All rows are made from the same 11 directions, up to rounding. Whole rows:
[[ 13  16  22 -25  10  12  10   6  -9  36  19 -34 -11  31  13  -7  12  -4
  -13]
 [ -6  -1  -6 -18 -17  -9 -27  -8  15 -32  34 -14 -35   7 -31 -39  47   0
   39]
 [ 10   9 -19  25   7 -19   2  32  35   2   5  28  14  -1  10  -6 -33  -2
   33]
 [ -3  12  34 -18  12  -3 -14  -5  -3  56 -12  -2  20   9   6  22 -10 -47
    9]
 [ -2   5  24  19 -28 -10 -21  -5   2 -17  -4   4  -3 -11  14   8  15 -11
   10]
 [-13  16  20 -12 -12  30  12   2 -12  -4 -11   7  23   5  42  -8  -2 -27
   -9]
 [ -7  -8   9  -1   6  23   7   8 -13  -1 -13 -23  18  18   2   1   6   8
  -47]
 [-17  11 -40 -18  47  22  33 -34 -18  -1   1  41  18  -3  16  -5  -3  13
  -23]
 [-18  -2 -14 -17  26   8  33   7 -10  24  -9 -11 -16  -1   8  -8 -41  26
  -12]
 [ 41 -36 -39   4  -7   6  17  44  -1 -26 -17  19 -40  36 -33 -21 -10 -19
   -2]
 [-26   5  15  -9 -25  30  -8   8 -23 -34 -10 -42  -4 -21   4  26 -26   4
  -11]
 [ 20 -35  -4   9 -42  24  26   9  -9 -34 -17  -2  33  -8  -2 -24  17  10
  -34]
 [ 12 -39   3  14  -7  -1 -11  12 -11  -6 -41  11  -9  20 -30   9   9 -28
  -29]
 [-20 -15 -26  12   2   4 -10  33  14 -40 -18  10 -13   8 -20 -13 -22  -4
    8]]

The start of a row, then its end:
[ 52  19 -21  23  -6  -3   7   1  14 -21  31  42  16  14  23] => [-4 32 -8 10]
[-17  18  26 -18  16 -10  -5 -20  -4  36  20 -34 -20   4   8] => [-2 14 19 -2]
[ 25   0  13   1 -11   5 -11  -1 -18  -5  -2  -7 -19  14  -5] => [ 24  16 -22 -11]
[ 17   4  29  -9 -51   7  10  26  -2  11  -9 -20   5 -24  21] => [ 10 -42 -28  34]
[  8  -4 -30   7  16  -5  -6  13  24 -15  19   9  14  14 -24] => [-18  12  12   6]
[  8   6  25  -5   3 -23   1  -3   8  58   7 -22   7 -13   1] => [ 15 -18   5  14]
[  5   5   4 -10  10  16  -2 -10  -3   1  13  -3  22  25   1] => [-13  40  -7 -23]
[  0  24 -10   7  26 -23  -3  -7  24  23  15  41   8   2  19] => [ -6  -3 -11  35]
[  2  -5   1  26  28 -30  -5   3  15  27  11 -23  -7   9 -14] => [  8   5  50 -25]
[  2   1   8  -1 -10  12  32  17  -2  15 -24  26  12   5  42] => [-20 -24 -22   0]
[-10 -16  11  -6 -22 -14  -3 -21  -3   3   1 -23  -2 -37 -20] => [ 0  3 23 10]
[-10  -2  19  -8 -22   5   6 -11  -4   8  -4 -14  25 -28   9] => [ 0 -6  4  3]
[-25  -5 -26  15  -8   8   6  17  33 -43   1  30  44  -8   9] => [-50   2  11  15]
[-13  -9   1   4 -14   3  11   1   6  -5 -23  31  24 -14  17] => [-20 -10 -17  10]
[  9   7 -27  -7   8 -15  28  -4   8   6  23  15 -33  -8   9] => [-27  -9  27  29]
[-15 -31 -17   8 -29  21  -2  13   0 -50 -22  -9  39 -28 -29] => [  0 -16  10 -13]
[ 28 -19  10 -11 -25  17  17  13  -9  20 -20  -5  40  -8  -6] => [ 11 -20 -29  -7]
[ -6  15  20   4 -21   9   5  16  13  -8  19 -30  15   3  28] => [-24  10  21  -2]
[-7 11 20 -2 20  4  7 -9 -4 30 -8 15 10 25 31] => [-11  18 -14 -22]
[ 26 -14 -24 -11  -1  11   4 -20 -28 -18   0   4 -14  -8 -30] => [ 27   7  -4 -13]
[-17   6   9 -21 -18  11   6  -7 -10   0  -2 -12   0 -28   9] => [  3 -24  -7  22]
[  5  12  -2 -28  -2  10  -9   0  -6   6  10  -9  -3  -7 -14] => [ 19 -19 -30  31]
[-35  -1  11 -15 -15  59   8  45 -15 -35 -30 -36  23  16  16] => [ -6 -37 -17 -32]
[ -3 -27  21 -23 -18  10  18   3  -6  32 -17 -30  25  -8 -13] => [-18  -5   0 -14]
[-21 -17  10   0   6 -28 -41   5  17   4   1 -28 -32  10 -48] => [-7 16  4 15]
[-18 -25   3 -18  -1  -5   4 -15 -14   1 -14  -5 -45  10 -18] => [-31  24   6  -9]
[ 13  16  14   6 -28  -5 -25  19   7 -10   5  -9  -7 -13   1] => [ 31 -25 -31  41]
[  8 -36  -7  -6 -22 -23   6   2  18  18  -1 -17  13 -31 -44] => [-20 -10  20  23]
[  6 -21 -11 -24  -1  10  12 -42 -20   9 -13  27  33 -21 -20] => [  0  20 -20  -8]
[-10  20   0 -33  -7  30  -5 -10 -10 -26  25 -13  -6  11   7] => [-20  28 -14  11]
[ -5 -10 -14 -23  -9  19   6  -6  -8 -25   5   0  -9   7 -13] => [-31  22  -5   2]
[  1   1  -2  -8  -7   2  25  16   1   9   1  -7 -18  -1  17] => [-20 -23  11  10]
[ 13  -4  30  36 -33 -17   1  -7   4  -7  -9  17   5  -4  36] => [-12  34   5 -13]
[  9  -6 -12  -4  15   4  32  -4 -16  26  -9  -8   9 -18   2] => [ 23 -38  26 -22]
[-29   0 -15  15  29 -30  -5 -15  14  10  -1  13 -13 -20  -7] => [  2 -16  34  11]
[ 11   0  -4  27  13  -8 -15   2  10   4   1  -3  43  -7 -14] => [ 37  -6  13 -20]
[ 31  -6  17  19 -33 -11 -19  12  -5 -14  -1 -15 -24  -1 -10] => [ 26   6 -12   5]
[ 23 -14 -43   4  37  11  25  21  -7   8 -17  22   9  19 -17] => [ 19 -36   0 -28]
[-18   5  -3   7 -10  17   7   0 -21 -32 -14  -9 -11 -23  16] => [ 26 -31  15 -13]
[ -2  12 -31 -18  -2  19  12 -31 -22 -49  36 -13 -27 -19  -5] => [-2 22 42 -3]
[-20  20  -8  -7  38 -13 -13 -28 -12   7  -8  45 -46  12  12] => [ 13   2 -27  16]
[-33  23  37   0  -9  -9 -37 -15   5   0   5 -16  -2 -13  13] => [ 14  10 -12  21]
[  3   6  -6 -14  -5  15 -11   1 -12 -14  -1  -5   0  -9 -14] => [ 28 -18 -24  13]
[ 52  -5 -26 -21 -17  -3  15   9   8   1  35  -2 -16   3 -24] => [-19   9  -4  36]
[ 19 -23  19   4 -33   1 -15   8   0   9 -10 -37  50 -31 -37] => [ 38 -17  -6  -5]
[-19 -10   7  18  -1 -23   1 -27  12  18  -2  -6  47 -49  -5] => [11 -8 45 -6]
[  6  13 -15 -17  24   9  10 -39 -19   3  25   2  -2  -1   0] => [  8  28  21 -18]
[-41 -16  -7  21  -9 -17 -19   4  30 -22  -6 -12  37 -43 -25] => [ -5 -20  37  14]
[  7 -34 -14 -19   8 -17   4 -24   2  32 -11  15  19 -18 -46] => [-7  4 -7 10]
[-31  10   1   6   7  20 -25  11   3 -37  -7  -1  10  16   3] => [  1   7 -12 -11]
[ 31  13 -22 -22   2  15  22 -14 -10  -4  24  26  -4   9  12] => [-14  18 -16  14]
[  7  -8  -3   5 -22  11 -29  33  15 -53   8  -4 -22  42 -19] => [-35  41 -28  10]
[  7  18 -25   1   4  15   8  27  17 -21  15  15  18   6  13] => [ -9 -22  -7  22]
[-40   2  10  10  43 -46 -19 -23  20  43 -10  24 -23   5  -1] => [-13   8   9  14]
[ -4   6  19  -8 -13   1  13  -1  16  28   5   1  48 -13  23] => [-24  -1  -6  14]
[  7 -39  16 -10 -31 -16  -1 -17  -9  11 -33  26 -23  -4 -18] => [-26  26 -39  14]
[-15   1  -1  23  -6  -8  19  13  21  -1 -12  25  26 -13  34] => [-26 -18  15   6]
[ 32 -11   4  19 -22 -34   5 -15  15  24  -4  37  20 -29   2] => [  4   3 -10  29]
[ 13 -24 -47  -2  18  14  37  10 -18 -21 -14  17 -30  13 -13] => [-12 -17  22 -28]
[ -6 -11  12  15   8  -5  -6   4 -10  10 -35  13  -8   9   2] => [ 20 -12 -18 -21]
[-13  -7  19  -7   4 -12 -14  -8   2  26 -19  11  -2   5  -5] => [ -3   5 -29  10]
[ 56  23   0   5 -10  -9   1   6 -11   9  20   9 -36   7  14] => [ 39 -10 -25  24]
[  6   3   4   2  -1 -14   4   0  -8  10  -4   3 -43  -2   8] => [ 10 -15  -1  12]
[-28  -9  12 -34  -9   1 -14  13  11  14  -5 -24  -9  -2 -25] => [-25 -15 -23  37]
[ 10   0 -16  -8   7  13 -20   5   4 -26  23 -18   2  21 -32] => [-1 28 -1 -6]
[ -8  21  23  15 -20 -19 -13  40  18   8   2 -29 -30 -15  19] => [ 20 -58   1  44]
[  3 -21  -2 -40  -5   9   1 -12   6  17   8  -3  24  10 -33] => [-44  37 -23  12]
[ 21 -27  -1  47  -4 -34 -22  -2  -7  -8 -26   6 -22 -14 -31] => [ 54  -8  13 -22]
[-22 -20 -12   4  34   8   8   2   2   2 -30  36   9  41   1] => [-37  24 -12 -39]
[ 33   3  -7   8  -8   9 -11  24   3 -22  16 -11  -6  26 -12] => [  8  15 -10  -5]
